The same things were measured in two ways. Each way mixes the same 11 hidden numbers, adds some noise and spreads widely along 6 directions of its own, which tell nothing about the thing.
Some things both ways: the first way, then the second way.
[ -8  26   6   5   3  -6 -13 -12  10 -23  -1 -19  18 -32   0  -7  -2  -1
   6  -3  -4]
[  3  -7  10   4  21   0   2  -7   6  19   7  -7  10 -19  -7  -7  -9 -17
 -21  -1   8  13   0   2  -5  -3 -11   4]

[  1  -1  -3   7  -4   8 -11  -7  16   0  -1  -2   4 -30   3 -16   6  -6
   3   7   6]
[  4 -13   4  -1  14  -4   2   6   3  -3  -3   6   3   7   4   3 -10  -1
  -2   9  -4   1   3   1   4   2  -8   5]

[  0  16  -6  -3  -3  -3 -16 -17   2 -21  -1  10   3 -21   0 -12   5  -6
 -15   4   5]
[  4  -4   8  -3   6  -2  -1   2   9  -8  -5   5  -6   9   2  14 -23   7
   5   9  -5   6  -9   0  -8   4  -8   7]

[ -5  31   6   5   4  10 -10 -28   8 -13  -9   9  24 -34   0 -17   9   5
  10   1   2]
[ -1  -8   0   5  10  -6  -3   4   3   8  -5   1  15  -4  10   1  -1  -2
  -3   5  -4 -11  -4   1  -2  12  -7   0]

[-19   0  18  33  -5  -1   8  26  13  24  23 -30  -1 -22   3 -15  -9  -5
  20   2  -3]
[  6  -1   1  -6  -4 -18  16  -2   0  16 -13   2  -3  -7   4  -2   4   9
  -7 -14   0  -8   7   0  -8  18   1   7]

[  9   9  -2 -12  16  -6 -23 -12 -10  11 -18  21  -9  13  -5   6 -12  16
  -7  10  -9]
[-25 -31   1  18   2   6  -9   5   8  -1   1  21 -16  27  -7  34  14 -11
 -12 -14 -11  -1  19 -12   5   5  21   5]

[-10  15  12   1   0   7   1   3   9 -21   3  -4  17 -20   6  -9   4 -11
   6  -6   6]
[  4  14   3 -24 -14   8   6  -2   0   3  -4  -5   0  -1   4   4  -5   0
   9  -8   6  -4 -12 -10   1  -3  -2   9]

[ 14   1  -3 -21  -8  -8  -2   2  -3  -1   1   2   0 -14  -6  -8  -2 -19
  -5   3  -8]
[ -6   8 -12 -12  -2   5  -3   9 -11  -4  -5  -8   9  -6  10 -12  -2 -13
   3  -1  -4  -6 -11  -4   5  -3  -3  10]

[ -5  23   7   6   2 -10 -18   1   1  -1 -19   8 -22 -10  -4   0   9  11
 -27  14 -10]
[ 2 -2  0  3 -8 -5  3 -7  0  9 -5  2 -7  4  6 -4 -4  0  8  0  1 -3  4 -7
  6 19  7  2]

[ -4  14   2  -6   3  -7 -25  28   4  12  -4 -13 -16 -20 -16  -8  -5 -20
 -15  17 -26]
[ 11  10 -21  -5  -5  -8   4   0 -17  14 -10  -8  -9 -15  10 -15  14  -2
  -7   0  -2 -18   3  16   2   8  -5  15]

[  5  15   5 -12  -6  -2  -4 -17 -10 -17  -1  12   3   3   2   3   4   2
 -12   5   6]
[-11  -8   6  13  -4   5 -10  -6   9   3  -3  -5   6   9  -4   1 -10  -8
   1  -3   0  -4  -6 -15  -1   8   7  -4]

[ -1 -34  -8  -5 -14   9  15 -10   2  -3  17 -11  22  -9  10  -6  15   1
  16 -14  28]
[ -3  -7   8  -5   2  -4  -5   0   4  -4 -17  -8  10  10   1   0 -26   1
   7  -3  -1  -1 -14 -16  -1  10  -8   0]

[ -3 -17 -11  16  -8  13  11   0   5 -21  14  11  12 -14  25  -5  10   3
  -2 -15  21]
[ -2   6  14  -1   5   3  -3  -4   8  -1  -4  -2   2   3   3  10 -27  -3
  13   9  -3   9 -13 -10   2   8 -10   6]

[ 3 -1 11 12  5 -7  6 -9  4 15 -1  7 -3 11  4 12 -7 18  4 -5  1]
[ -9   1 -12   4  -4   1 -10  -8  11 -17  -4  -6   2   0  -4   5  -8   3
   2   0  -5  -8   2   0   0  -3   8  -3]

[ 22 -24 -11   1   3  -4  17 -22   4 -26  -9   9  11  17  23   7 -12  30
  17 -10  33]
[ -3  -9  17  31  -3  -2   4  -7  16   1  -2  -3 -11   9  -5   4  -1  -5
  -1  -1 -11   7   6  -2   3   4  17  11]

[ 20 -18 -21 -22  11   5  11 -22  -8   5 -20  16  16   7  -5   6  11  29
  17  -9   7]
[-13 -12  -3  24   4  -7 -14  12  -4  10  -8  -1  12   5  11  -6  11 -13
  -3   0 -13 -15   4  -3   6  13  11   1]

[ -8   3   9  -7  17   3 -10   5   5   0 -24   0  -7  -5  -1   3   6  14
   5   3  -2]
[ 18  -5  12  21   3 -14  -1  -8  13   7   0   0  -7  -4  -3  -9  14  11
  -7  -2  -7 -14  19   9   4   5   5  13]

[  9  11  -6   0   4  -2   5 -31   2 -17 -23   9  -2  10  -8  11   8  20
   1  -1   8]
[ 15  -5   4  11   5   0  -2   1   6   2   7   2  -5  -1  -7  -9  -3  12
 -10  11  -4  -4   3  12 -11   0   0  -8]

[-11  14  -3 -24  -1 -14 -13  17  -7 -13  -2  -8  12 -14 -20 -18  13   4
 -16  -1   6]
[ -1  15   4  -1   3 -19   5  -2  10  14  -9  -8  10 -12  -3   3 -27   9
  -2  -1   9   5  -6  -2  -6  12  -3 -12]

[ -4  22  17 -11   3  -6 -17   7  -2  -8 -10  12  -2 -24   2 -18   8   6
 -16  19  -1]
[ -6  10  -8   6   6 -13 -12   0  20 -15   4   0   5   7  -8   6 -16   5
   0   2   7   0   2  -2   8  -3   2  -2]

[ 11 -13 -10  12   3   0  17  -8  -3  12  10   0   3  -4   8   6  -7  18
  17  -1  -2]
[  0  -5  -3  28   6 -17 -13  12   1   2 -10  -5  -4  -2   0  -9  11   0
 -15   1 -16 -14   4  14 -13   4   3  14]

[  0   2   0 -14   1   0 -15 -14  -1 -14   5  -8  17  -7 -14  -6  -8 -22
   9   4   1]
[ -5   0 -20 -10   3   7   1  -8  -4   2  -5 -12  13  -2   4  -6 -18 -13
  -2  12  11  -1 -21   3  -1   5 -11  -6]

[  5  -3 -11   9   1  -4   3  -2  -5  22   1  15 -15  22  -9  15   0  16
 -14   2  -5]
[ -1  -9   1  -2 -10  -3   5   3  -4  14 -10   2   0  -4  13   4   5   1
   2  -5  -9 -11   4  -2  -9  14  11  -3]

[  9 -11   0 -11  16  -8  -6  13 -10  15  -2  14 -11   9   3   3 -17  12
   2   7  -8]
[-12   6 -11   6 -12 -17  -7   8   9 -17 -16   3 -13  22   2  21   0   6
   5  -8  -9 -12  -3  -2   1   5  10  20]

[ -9   4  -5  21   1  21   3   3   9  22  20  -3  -1 -18   5  -4   0 -10
  10   2  -8]
[  0 -22  13  14   9  -1 -10  14   0   5  -4   7  -2  11   1   8  11  -1
 -11  -1 -16 -12   4   0  -8   0   3   9]

[-12   8  10   8 -10   3 -15  20  -7   8  15  10 -24   9   8   0   1 -12
 -32  15   0]
[-16  -3 -17  14 -27  23  -9 -23  -3  -1   2 -11  -9   1   3 -12   5 -20
  12  -2  -2  -7   4 -10  10  10  27  -5]

[ -8  18   0  -3  11  12 -16 -11   6   4 -27  19  -7 -12  -6   3  23   5
 -13  -6  -9]
[  0  13 -19 -13 -20   6 -15   0 -10 -23 -18  -2 -13  18  14   5 -12  17
  30  14 -13 -27 -13  -3   8  11  -3   5]

Other things, the second way, with their names:
j645: [ 7 -2  4 -7  6  3 13  2  7  0  6  7 -1 -2  2  5  1  3 -6  3 -1  3 -1  6
 -6  1 -4  4]
j307: [ -2  -1  -1   8  -4  15 -12  -4   2 -12   2  -4 -12   1 -10  -3   4   3
  -3  -2 -12  -7   6   1  -2  -9   6   6]
j27: [-23  12 -22  19   4   6 -22  -4  -6 -16  -5  -1 -19   6  -6  11 -18   0
   5  11 -14  -2  12   3  16   9   2  -2]
j285: [ 10 -10   0 -14   9   0   7  -2  -3  10  -2   1  -1 -13   0   3  -6   3
 -12  -1   1   0   4   7  -9  -3  -7  -1]
j483: [  1 -11  -1  11  -2  -1 -13  -7   9  -3  -1  -2  -4  -3  -5   2   8   5
  -6  -3 -10 -15  14   4  -3  -2  11  -1]
j882: [ -8   2   9  12   8  -6 -16   0   8   5 -11  -9  18   7   0   0 -33  -1
   9   9   0  -2 -17 -14   1  16  -9 -11]
j119: [  3  -5  10  11  22  -1  13  -3   8  15   8   0  19 -24   4 -13 -10  -7
 -11  10  -1  11   5   6  -6  15  -8 -13]
j807: [ -8   7 -12 -19  -7   2   3  -1  -5  15   0  -5   8  -5   3  -1   4 -21
  -7 -15  17  -2 -12 -11   2   0   1   9]
j538: [ 10   0   3  14   7 -10   9 -25  11  16  -9 -15  12 -23   5  -1  -3   3
   0   6  -3 -10   9  11   6  10  -2  -1]
j84: [  4  -3 -11  -1  -4   1  -5 -11   3  -4 -12 -12  16  11   9  -7  -7   2
  13  11   4 -19 -13  -4  17   8  -5  -2]
j943: [ -5   0   6  14   3   5  -5 -14  12   3   6  -7   3 -13 -15 -14  -1  -3
  -9 -11   1  -1   8  -5  -3   5   5  -3]
j121: [ -5  14  -5 -11  -2  13   4   0   1   2  12  -1   3  -6  -7  -6   1  -4
  -6  -8   8   2   4  -5   8  -6   5  -6]
j46: [  1  14 -20 -14 -12  21  10 -14  -9  -5   3 -12  -5 -19  -2 -17  15  -4
  -6  -8   1  -9   4  10   3  -9   2   7]
j965: [  2  -4  16   3  13  -5  -5  -7  11   1 -11  -6  13  -1  -1  11 -18   6
  -1   1  -5  -7  -6  -5  -1   6 -14   6]
j449: [ -1 -13   5  20  11 -17  -7  -4  13  12  -3   1   7   0  -3   0 -10  -2
  -9   3   2  -1   7   0  -1  12   4  -7]
j869: [  1   1  23  -7   5  -7  12   0   9  17 -11  -4  14  -1   0   5 -19   0
  -1  -9   7   4 -19 -18 -10  17 -14   4]
j151: [-12 -14   2  27   4  -4 -14  -5   6  -4 -13  -1  -2  13  -3   6  -9  -3
   1   2 -11  -7   2  -6   3  19   2   3]
j748: [ 14  -2  20  14  25 -17   8   2  11  14   1   3  -1 -22   0   0 -12   7
 -14  10 -10  10   9  17 -15  10 -13   6]
j99: [ -6  13 -19 -19  -7  10   9  -2  -4   1   7  -4   9 -13   5 -10  12 -14
  -4  -9   9  -4  -1   0   8  -5   6   4]
j522: [ -3  -1  -4 -15  -9  10  -5  22  -7   1   6  11  -5  12   5   7  13  -7
  -3  -3  -5  -8  -4  -3  -1 -14  12   5]
j245: [ -6  -2   3 -12 -10   0   9   9   2  11  -3   4  -3   7   0  15  -4  -5
  -5 -14   5   5  -8 -10 -12   1  11   2]
j86: [ -4   0   9   7  13   1 -12  10   2  -6  -4   4  -6  -7 -10  11   2  14
 -16  -8 -19 -10   4   6 -22   3 -10  10]
j424: [ 10  -7  -4   9   4 -21   6  -3  14  -5 -15 -11  11   1  -3  -6 -15  18
  -9   6   1  -8 -10  12 -15   8  -7  -5]
j817: [ -6  -1   4  -2  -4   1  -7  -5   5  -9  -9  -8   1   3  -6  -8 -10  -6
   2 -12   0   1  -8 -13  -2   1  -1  11]
j19: [-10  10 -20  -6  -2   4 -10   6  -4  -5   2  -9  13  10  -3 -12 -18  -3
   3   9  12  -5 -13  -6  11  -1  -1 -20]
j166: [-20 -21   2  -4 -10  10   0   4  -3  18   0  10   2  20   8  16  -4 -22
   6  -7   5   7   1 -26  11  11  24 -14]
j78: [  5  -2  13  15   6 -12  -5  -1  12  14   2  -8  25  -9   6 -18   0  -9
   0   0   2  -7   0  -7   7   6   5  -1]
j994: [ -9   3 -14  -1 -11  -1  -8  -1  -3   9  -8   5 -16  18  -6  19   1   2
  -2  -7   5 -13  -2  -5   5  12   4   6]
j628: [ 31   1  20 -12   5 -10  19   1   0   8 -10  -6   8 -17  13 -24  -9  13
   4   6  -4  -4 -11   5 -15  13 -20  11]
j485: [  3  25  -8 -10  -8  12   5  -6  -5  -5   0 -20   6 -26   2 -17  -3   0
   0  -1  -4  -4 -10   7  -7  -8  -3   3]
j325: [-27  -4  -7  -3  -6  22 -11  -3  -4   6   1   0   0   8  -3  12 -18 -24
   2  -4   6   8 -14 -20  -1   8   7  -8]
j909: [ 28  -8   9  -5  -6 -22   7   6 -10  18 -25  -5 -15  -9   2  -7  24  25
 -17 -17 -14 -32   6  15 -24   7  -6  23]
j261: [ -1  -1 -10 -17  -7  -3  14   2  -4  11  -9  -4  17  12  15  -7 -19 -10
  12   6  17   1 -19 -13  12  15  -1 -10]
j927: [ -2 -19  18 -11 -14  -2  17  -6   1  14 -22  -2   1   9   2   3   5  -7
   0 -31   3  -4  -7 -25  -7  18   5  18]
j327: [  4   7   4 -18   4   3   8 -10   3  11  -2   0   7  -7   4   8 -24   4
   7   4  11   3  -7  -8   3  13 -13  -9]
j678: [-15 -19  12  12   5  10 -14   8   9 -11  -2  10  -2  29  -1  23 -15  -5
   6   8 -12   3  -7 -16   3   2   5   0]
j117: [-12 -29   1   3   7  -2   3   0   1  13  -2  17 -12  12   2  27   2 -15
 -10  -5  -3   8  17  -5   3   7  13   3]
j554: [-16  10 -22   3   2  10 -10  -7  -2  -7   4 -11  13 -12   2 -17 -14 -13
   2   8   1  -1  -5   1   5   7   0 -12]
j553: [  8  -1   8 -11  -9  -2   0   1   4 -12 -12   2  -4  11  11   1 -11   7
  18   1  -8  -8  -8  -9   0   7  -2  14]
j254: [ -1  12 -19  -9  10  10 -15   1   0 -16  12  -7  12  -9  -3 -17  -8  -5
  -1  12   4  -6  -1   6  14 -16  -8  -5]
j863: [  5   0  -7   8  17  -7  -7   0   5   0  -2 -12  18  -9  -7 -21 -10  -2
 -16   7   4  -5 -16  11 -13   2 -20   1]
j793: [ -4   4 -11   4   2  -1  -4  -5   4  -2   0  -2  -6   8  -9   1 -20   5
  -1   7   6   3   1   0   7   3   2 -11]
j25: [-16 -11  -9   3   7  22  -8  -7  -7   6  12   0   5  -9   0 -13  -3 -30
  -7   3   3   8   1  -8   4   5   1  -7]
j61: [ -2 -15  10 -13   4  11  12  11   2  14  15   5  10   5  -3  -5  -4 -21
 -13  -7  13  19  -4 -13   0 -13  12  -8]
j681: [ -2  -9  -1   0 -11  -7  -2   5  -3   7 -12   2   4  11  11  -6  13  -8
   5 -12  -3 -16  -1 -13   6  13   8  12]
j225: [  3   9 -12  -7 -15  -5   4  -6  -1   9  -7 -10   7   0  13 -11  -1 -11
  10   2   8 -10 -13  -3  11   7   4   8]
j959: [-15  -8 -12  21   7   3  -7 -14   7  11   5 -10  20   6  -6 -19 -13 -20
  -4   4  18   3  -6 -12  17  17   1 -18]
j658: [  6  -5 -10   2  -9 -12  -6   9  -2   2  -7  -1  -5   3  10  -1  12   0
  -3   1  -9 -18   5   9   0  -7  14  11]
j322: [-17  15  -8 -14  -2  20   0   1  -5  -9   5  -2  -2   0   1  -1 -22 -16
   7   4   4  15 -14 -11   5   2  -4   0]
j574: [-13 -13 -15  12  -7  15  -4  -7  -1  -8   7   6 -17  -2  -3   4  19  -6
  -9  -5 -14  -5  28   6   5  -3  26  -2]
j319: [-11  -7 -10 -22   5  -3  -4  -3   1   4 -12  -3  17   8   4  18 -20 -11
   2  -5  13  -3 -14 -14   9   1  -8  -1]
j81: [-21  10 -14   5  -2  -1 -10   7   1   3   2  -1  14  -2  11   1  -9 -13
   9   5   0  -1   2  -8  12  10  14 -13]
j41: [ -3   2   0 -11 -13  15   5  -2  -5   4   6   2 -22   6  -3   5   0 -15
  -1  -7   2   8  -6  -7  -3  -4   8  17]
j230: [-22  -6  -6   8 -12  17   4  -3  -2   9   6  -2   1   6   1  -6   0 -30
   0  -6   5  11  -7 -16   3  13  17  -3]
j487: [ 16   7   5 -11  -9 -18   2   1  -1   7 -17  -3  -5   2   7  -7   2  15
   7 -11  -1 -19  -1  -4   1  11  -4  16]
j795: [  1  -4  13  13  17   4   3  -9   3   7  -7 -21  36 -14   8 -32 -30 -14
   7  14   0   6 -17 -10   8  16 -16 -13]
j499: [-13  -5  -6   4  17  10  -6  -2   3   4   4  -3   6   3 -10   4 -18 -16
 -15   7   9  10 -18  -1  -8   5 -14  -3]
j453: [ -3  -1  11   1   9  -6  -6  -2   9   4  -6  -8   8 -11 -11   5 -22   6
  -9  -6  -1   3  -3  -4 -16   0  -3 -10]
j633: [ 11  -7  -6 -20  -1   1  15  -6   3  13   8   5   5  -9  -2  -8  13  -3
 -14 -13  16  -4   7   0  -3   0   1   0]
j694: [  8 -18  10  -8  15   2   9   5  -3  10  -1   8 -10  -3  -6   8  -2   0
 -19  -4  -5   7   7   4 -13  -1  -9   7]
j488: [ -7   5  -1  -5  -1  -7   3   3   0  18  -1   2  10 -11  13   2   6  -7
   0  -9   1  -7   5  -8   4  14   7  -1]
j789: [ -7  -6  -1  -2  -5   2   7   4   2  12   1  -2   0   1  -4  -4   0 -15
 -15 -11   8   8  -7  -6 -10   0   9   1]
j775: [ 11  -8   8  -4   1  -4   5 -12  10   4  -3   3  -8   3  -8  11  12   9
  -9 -14   2 -12  12  -1   5  -2  -1  16]
j506: [ -8 -13  -4 -10   5  14   4   2  -3   0   7   6  -1  -6  -8  -3  17 -15
 -20 -20   2   3   9  -4  -2  -8   4  10]
j34: [-21   9 -22   5  -4   3 -15  -9  -1   3  -5  -6   4  10   0   4 -23 -13
  11   7  12  -3 -12 -13  15  20   0 -10]
j170: [ -4   5 -10  -8   1   4  16 -12 -11  25  -4 -16  29 -21  18 -31 -18 -28
   9   6  16   6 -16 -10  11  26  -9 -11]
j14: [  8   1  -3  11  -2  -5   2  -6   3   0  -1  -6   5 -21  11 -21  10   1
   1   4 -14 -11  14  11   0   6   8   2]
j671: [ -9 -13  -3 -18 -11  16  19   5  -4   7   6  15  -8  18   5  12   4 -15
  -2  -8   9  11  -6 -15   1   8  12  -1]
j93: [-16  23 -25 -12 -18  19 -12 -12   4 -24   4 -14   1  -2  -6 -13 -19  -9
  11   0  11   2 -17  -9   3  -6   6  -5]
j529: [-11  -5  -4  14  -9   9 -15  -6  -4  -6  -8 -10   2  -4   9 -15   2 -11
  13   0 -17 -12   6  -7   7   7  13   1]
j781: [ -9   4  -7 -20 -23   2   1   1  -2   2 -15 -13  16   6  21  -3 -14 -19
  21  -4   6  -4 -29 -19   2   3   9   6]
j308: [  6 -14  16  -5   3  11  -7  11   3   8  13   7  -8   6  -9   3   8  -6
 -13  -9   0   0   5  -6  -5 -19   9   4]
j911: [  4 -11   5  -4   3  15   2 -11  -5  14  13   7  -7  -7  -6  -9  18 -11
 -10 -12   3  -3  18  -7  11   1   6   5]
j137: [  9  -7  16  -6  -2  -4   1  -7   5  10 -13  -9   2 -11  -5   4   2   8
 -10 -17  -4 -13  -4  -3 -21   0  -4  11]
j358: [ -4   2  -4 -13   6  12   8  -8  13  -3  11  -2  15  -8  -6   7 -10   0
  -7   0  10   6   0  -1   1  -9   1 -18]

Some of these things the first way, each followed by its name:
[ -2 -11  -8  16   2 -10   4  21  -8  33   3   4 -36  22  -7   8 -12   2
 -11   0 -13]
j119
[ 13  -8  -2 -20   5 -14  -7 -17  -7   8  -7  -1  -6  27 -17   8 -14  11
   5  11   7]
j424
[  3 -14 -10   1  -7   7   0 -11 -11 -18  20  -1  16  -2  13  -6 -12 -12
  11  -2  13]
j499
[  4   6   9   0 -20  -3  -4   1  -3  -5  17   3  -4 -12   5 -13  -5 -26
 -12  13   1]
j151
[  4  14   6   0  -4  -4  -4 -17  -6  -3   4  -6  -2 -11   2  -1  -9  -6
   5  12  -7]
j863
[ 12   9  -7 -15   2 -19   1  -9  -9 -21 -23   8  -2  -3  -1   2  -2   5
  -6 -14  -4]
j322
[  2  12   1   3   3   2  -7 -25   7 -10 -18  17  -2 -17   9   0  15  16
  -9   0   6]
j553
[ -4  -9  11  -6  11  10 -14   0   5 -10 -12   1   8   3  10   4  -2   6
  10   3  12]
j775
[ -3   6  -2   5  -4   2   1 -10  -7 -16   6   1  11 -15  17 -17  -5  10
   9   0  15]
j230
[-11  10  10 -11  21  -2 -21 -10  -3   5 -28  -3  -2   4 -12   5   0  21
  10   6  -3]
j633
[-3  1  3 -3  9  2 -9  3 -6 -6  2 -1  9 -8  9  2 -5 13  5  5 -1]
j807
[-11  -4  -2   4  12   0 -15  19 -11  17 -10   7 -22   8  -2  14   5  14
 -16   3 -16]
j34
[ 10  -7 -11  15  13  -9 -14 -17   8   7 -11   7  -2   5  -4  12  -8  27
  -1   3  -2]
j117
[  0 -12 -10 -20  -3 -12   6 -10 -11  -7   4  -7  19   9 -14   6  13  14
  -1 -19  13]
j453
[ -1  20   7  10 -10   0  -2  -2   9   8  10 -20  -1 -14  -7  -1  -3 -10
   1  12  -8]
j909
[ -1   9  10   7   8  -1   7 -15   8  -3  15  -2  16 -13   0   5  -5   3
  13  -4  -2]
j781
[ 12 -19 -13  -5  -3  -1  13  -8   3  -5   6  -7   6   7   1   0  -5  10
  14   2  19]
j61
[ -8  14   2  -4   5   6 -20  -1   3  -1 -12  11   6   5   1  -9   2  14
  -7   2  16]
j358
[  2 -26   6  -6 -10  -7  11   8 -10   7  18 -10  -5   2  12   4  -2  -6
   4  -4   6]
j817
[  3  -5   2  -4   6  -3   5  -9  -1 -12   3  -7   9   3  -7  -9 -20 -13
  25   0   7]
j671
[  0  -6   0  14  -9  -2  -1   2  -7  10  10   3 -17   0   8   6  -2  -8
 -12   3  -8]
j25
[ -4 -25   5   2   7   1   5  12  -3  27  12 -18  -2   2   5   1 -15  -2
  28  -9  -2]
j506
[  1 -17   3  16  -4  -7   6  18  -4  25  18   1 -26  17  -4  14  -5   2
 -13  15  -9]
j449
[  3 -24   2 -16  12   0   7  10  -4   2  -4  -1  13   7   0  -3 -10   2
  25 -10   7]
j99
[ 6 -8  6  0  2  4 16 -8  1 -2 -1  9  4 -3  8  5 10 16  7  2  9]
j78
[  8  -8  -7 -12  -6  -5  14  -9 -13  -7   0  10   1  13  -7  14  10   2
  -8  -8   1]
j882
[  1  45  21   0 -10  -2 -18 -15  15 -26 -21  -4  16 -29  13 -22  -7  -4
   0   6  10]
j46
[  4 -34   7  -7  -6   3  11   9 -10   5   8  -7  -5  20   4   6  -7  -6
  15   8  11]
j959
[ -1  -4   3  17  -2  -7  16  20  -3  17  33 -10 -10  12  -3   4 -23 -10
   4   3  -8]
j245
[  1   4  11  -6 -14  -7   8 -12 -12 -20  -3   3   8  -1  15  -3   8  12
  -4  -3  18]
j943
[ -2  29   6 -10   8  -1  -9  -7   3 -16 -36   4   9 -15   5  -9  10  27
   2  -4   7]
j121
[-11 -11   4  -5  15   2   7  23  -7  18   3  -1   6  -3 -13  -3   4   3
  13 -12 -10]
j488
[ -7  15  21  22  -8   1  -6  12  11   6  -5  -4 -22 -10  11   5   0  -9
 -13  13 -11]
j911
[-22  10   0  -5 -11  17 -19   3  -3  -8  28  -8  22 -21   8 -17  12 -11
  -9   1  17]
j137
[  3  -1 -22  -2   2 -13 -10   1  -6  -7  -7  10  -8  -6  -4  -5   4  13
 -20  -4   2]
j748
[ 15  -3  -1   3 -10  -3   7  -5  -4   2  -4  16 -19  22  14  17  -6   5
 -16   1   3]
j307
[  7   4   2  -4 -16  -8   1  -8  -5  -9   1   9   4 -10   2 -11   6  -3
 -11   3   9]
j554
